The rows come from 5 hidden closed curves, with some noise, and rows from the same curve form a group. Each curve winds through 4 dimensions. The rows are also pushed far along 2 directions, which tell nothing about the answers.
In the rows, zero is written as 128.
Known rows, each followed by its group:
[151 157 161 114  73 141 115 176 109 200 155 151 120]
(1)
[135 117 146 128 125 136  97 128  97 183 108 133 140]
(1)
[158 138 141  64 127 188 150 113  59 151  87 151 129]
(0)
[121 132 155 118  65 157  78 137 112 202 145 175 127]
(4)
[134 120 134  71 144 145 155 129 121 100 113 125 122]
(2)
[142 130 153  79 103 133  96 162 102 204 138 145 128]
(1)
[147 141  91  73 160 121 187 113 123  41 130 101 128]
(3)
[119 128 106 119 126 120 120 115 114 125 110 124 140]
(2)
[ 99 141 151 123  39 158  94 167  99 221  91 175 123]
(2)
[153 149 136 118 124 136 142 147 105 152 130 131 124]
(0)
[ 94 126 119 195  97 111  85 121 149 156 135 143 133]
(2)
[131 129 131 110 120 164 128 103 114 126 130 156 123]
(2)
[117 123 165 165  96 137  95 151 130 193 121 149 124]
(3)
[127 142 155 167  68 121  81 149 152 182 187 151 126]
(3)
[100 112  93 181 166  97 131  98 162  76 121 109 132]
(1)
[170 117 156  38 142 133 118 145  82 165 128 112 141]
(3)
[128 132 118 119 135 160 152 103 110 106 105 144 122]
(0)
[148 120 145  76 137 139 123 131 115 138 142 130 129]
(4)
[163 117 132 104 181 102 155 125 130  81 137  75 139]
(3)
[175 126 128  31 189 148 171 129  59 127  78 105 135]
(4)
[ 94 123  94 160 141  90 142 126 180  65 139 109 123]
(0)
[117 137 120 159 106 130 143 118 136  96 116 119 133]
(0)
[117 157 150 151  42 164 115 156 109 191 117 172 121]
(2)
[128 119 104 144 195  91 146 125 163  87 151 106 118]
(0)
[118 119 101 128 162  82 148 133 154  74 123  82 136]
(2)
[154 130 163 107 112 168 135 119  98 143 124 139 131]
(3)
[133 139 157 135 103 165 134 141 121 163 129 164 111]
(4)
[155 117 149 107 155 128 120 128 103 153 123 111 138]
(1)
[165 144 109  41 151 139 186 125  90  76 113 102 131]
(3)
[147 108 110 134 213  91 158 102 152  52 136  74 137]
(1)
[107 130  73 157 163 114 170  84 165  22 131 115 123]
(4)
[150 117 116 124 185 121 173  84 153  21 150  86 132]
(3)
[169 145 148  76 130 147 134 156  78 186 124 139 124]
(0)
[131 126 106 176 169  75 145 121 179  63 167  84 131]
(4)
[129 132 158 150  78 126  67 154 115 224 146 151 135]
(4)
[160 127 131  66 146 162 137  99  86 121 127 136 133]
(2)
[157 136 153  97 109 158 108 124  85 178 136 146 135]
(2)
[131 151 127 145 101 115 133 157 153 133 167 136 116]
(1)
[124 145 127 150  83 130 101 132 115 168 136 145 135]
(4)
[154 110 125 104 191 112 142 110 114  99 119  88 141]
(1)
[140 135 180 158  75 162  99 131 119 183 150 156 129]
(3)
[119 125 158 175  90 118  85 149 134 188 134 133 135]
(0)
[132 128 153  97  90 152  91 134 109 183 144 159 128]
(4)
[148 131 142 149 142 144 140 112 111 127 115 122 134]
(1)
[148 119 141  91 141 123 125 133 102 139 113 104 144]
(0)

New rows, each followed by its group:
[ 93 143 129 176  72 135 110 153 146 169 124 166 114]
(3)
[124 129 133 141 119 102 102 152 144 159 153 127 127]
(1)
[137 151 148 121  80 166 146 144 113 144 125 154 118]
(2)
[133 111 143 104 146 136 129 125 120 130 116 123 129]
(3)
[134 112 119  38 164 148 136 121  94 127 101 138 123]
(0)
[141 123 102 137 177 114 153  87 147  52 152 101 132]
(2)
[184 125 159  27 135 168 140 114  70 131 132 121 140]
(3)
[150 120 152  68 125 125 100 149 103 176 141 126 135]
(3)
[131 124 129 154 148 145 143 101 129 104 118 129 126]
(1)
[127 142 162 157  91 164 125 146 130 174 136 169 108]
(4)
[153 117 142  27 155 150 119 144  74 182 109 144 125]
(0)
[171 128 134 104 176 142 160 106  90 105 109  99 139]
(0)
[109 124 155 155  76 148  79 128 143 181 155 171 121]
(3)
[165 138 137  63 149 156 171 128 109 100 139 130 116]
(1)
[173 121 158  68 149 128 132 140  91 147 127 100 142]
(3)
[153 128 157 117 118 146 123 116 122 131 157 129 131]
(3)
[147 148 148 142 101 133 141 150 118 145 131 123 129]
(3)
[124 143 113  97 122 143 144 141 121 132 125 155 110]
(0)
[135 131 185 169  75 126  70 166 129 227 156 144 132]
(3)
[133 124 149  78 113 165 115 134 103 172 126 165 118]
(1)
[111 123 156 146  90 148 103 144 140 170 135 160 116]
(2)
[152 143 108  98 159 105 174 137 142  68 156  97 122]
(1)
[152 109 125  25 161 148 129 109  76 130 104 124 140]
(2)
[109 120 161 178  97 135  91 140 145 179 135 150 124]
(3)
[189 143 140  44 154 136 168 143  77 123 127  98 136]
(1)
[113 118 124 154 122 113  89 125 134 159 134 134 134]
(4)
[113 113 127 138 139 126 117 114 149 117 137 134 124]
(2)
[132 134 148 122 100 118  91 162 121 197 146 139 128]
(1)
[170 145 147  53 117 161 157 135  95 125 143 134 123]
(4)
[110 134 112 179 113 119 146 113 152  79 120 113 132]
(0)
[153 140 112  68 127 133 142 117  92 110 129 118 140]
(4)
[122 134 106  83 121 137 139 127 118 116 123 143 121]
(1)
[107 125  71 103 173 103 174 117 154  38 118 106 121]
(3)
[ 80 125 110 222 111  74 112 148 195 111 138 110 127]
(2)
[159 125 160 115 132 137 117 132  89 170 114 114 144]
(0)
[138 135 160 170 119 129 120 146 154 152 169 138 116]
(1)
[108 128 139 172 104 105  91 155 167 167 168 144 118]
(1)
[112 116  74 137 177  92 147  90 150  46 121  92 139]
(2)
[148 110 116  83 185 122 139 104  96 106  99  98 144]
(1)
[163 128 169  73 132 155 125 156  83 192 117 137 125]
(4)
[125 113 101  97 180 134 152 101 115  88  97 123 127]
(4)
[172 143 161 109 121 145 137 143  84 168 124 120 136]
(1)
[147 118 143 146 164 111 129 128 142 122 147 106 130]
(1)
[118 140 115 184 113 104 121 133 140 132 131 118 135]
(1)
[146 126 138  99 130 119 106 137 106 163 136 120 140]
(4)
[135 147 120 169 129  97 149 147 169  97 172 110 119]
(1)
[166 124 137  86 183 123 160 125 125  92 145  98 126]
(1)
[167 124 139  84 181 128 160 126 122  97 144 101 126]
(1)
[145 116 164  62 109 167 103 129  84 184 116 155 131]
(3)
[120 128 157 232 108  96 101 148 179 151 168 115 128]
(3)
[147 143  99 106 165  97 180 132 156  49 159  93 121]
(1)
[161 132 133  57 158 162 178 123 101  94 118 128 118]
(4)
[183 125 149  17 179 157 161 141  57 147  91 114 131]
(4)
[129 143 137 169 113 133 148 132 167  99 168 136 114]
(4)
[105 135 109 188 136  82 141 154 173 107 131 103 124]
(3)
[123 132 121 129 129 143 156 123 128 100 109 129 124]
(3)
[140 131  75 109 189 103 188  96 128  25 110  79 139]
(1)
[116 138 152 229 105 117 117 144 194 138 187 145 106]
(1)
[119 129 125 228 145 118 138 105 166  93 138 116 127]
(1)
[125 127 144 208 112 118 115 111 182 102 182 126 126]
(3)
[160 143 157 147 119 139 130 139 102 161 128 121 134]
(1)
[124 151 158 186  68 142 115 147 158 157 175 158 113]
(4)
[101 109  85 172 177  88 126  96 169  69 133 104 132]
(4)
[149 113 153  56 138 157 122 124  88 152 110 135 133]
(3)
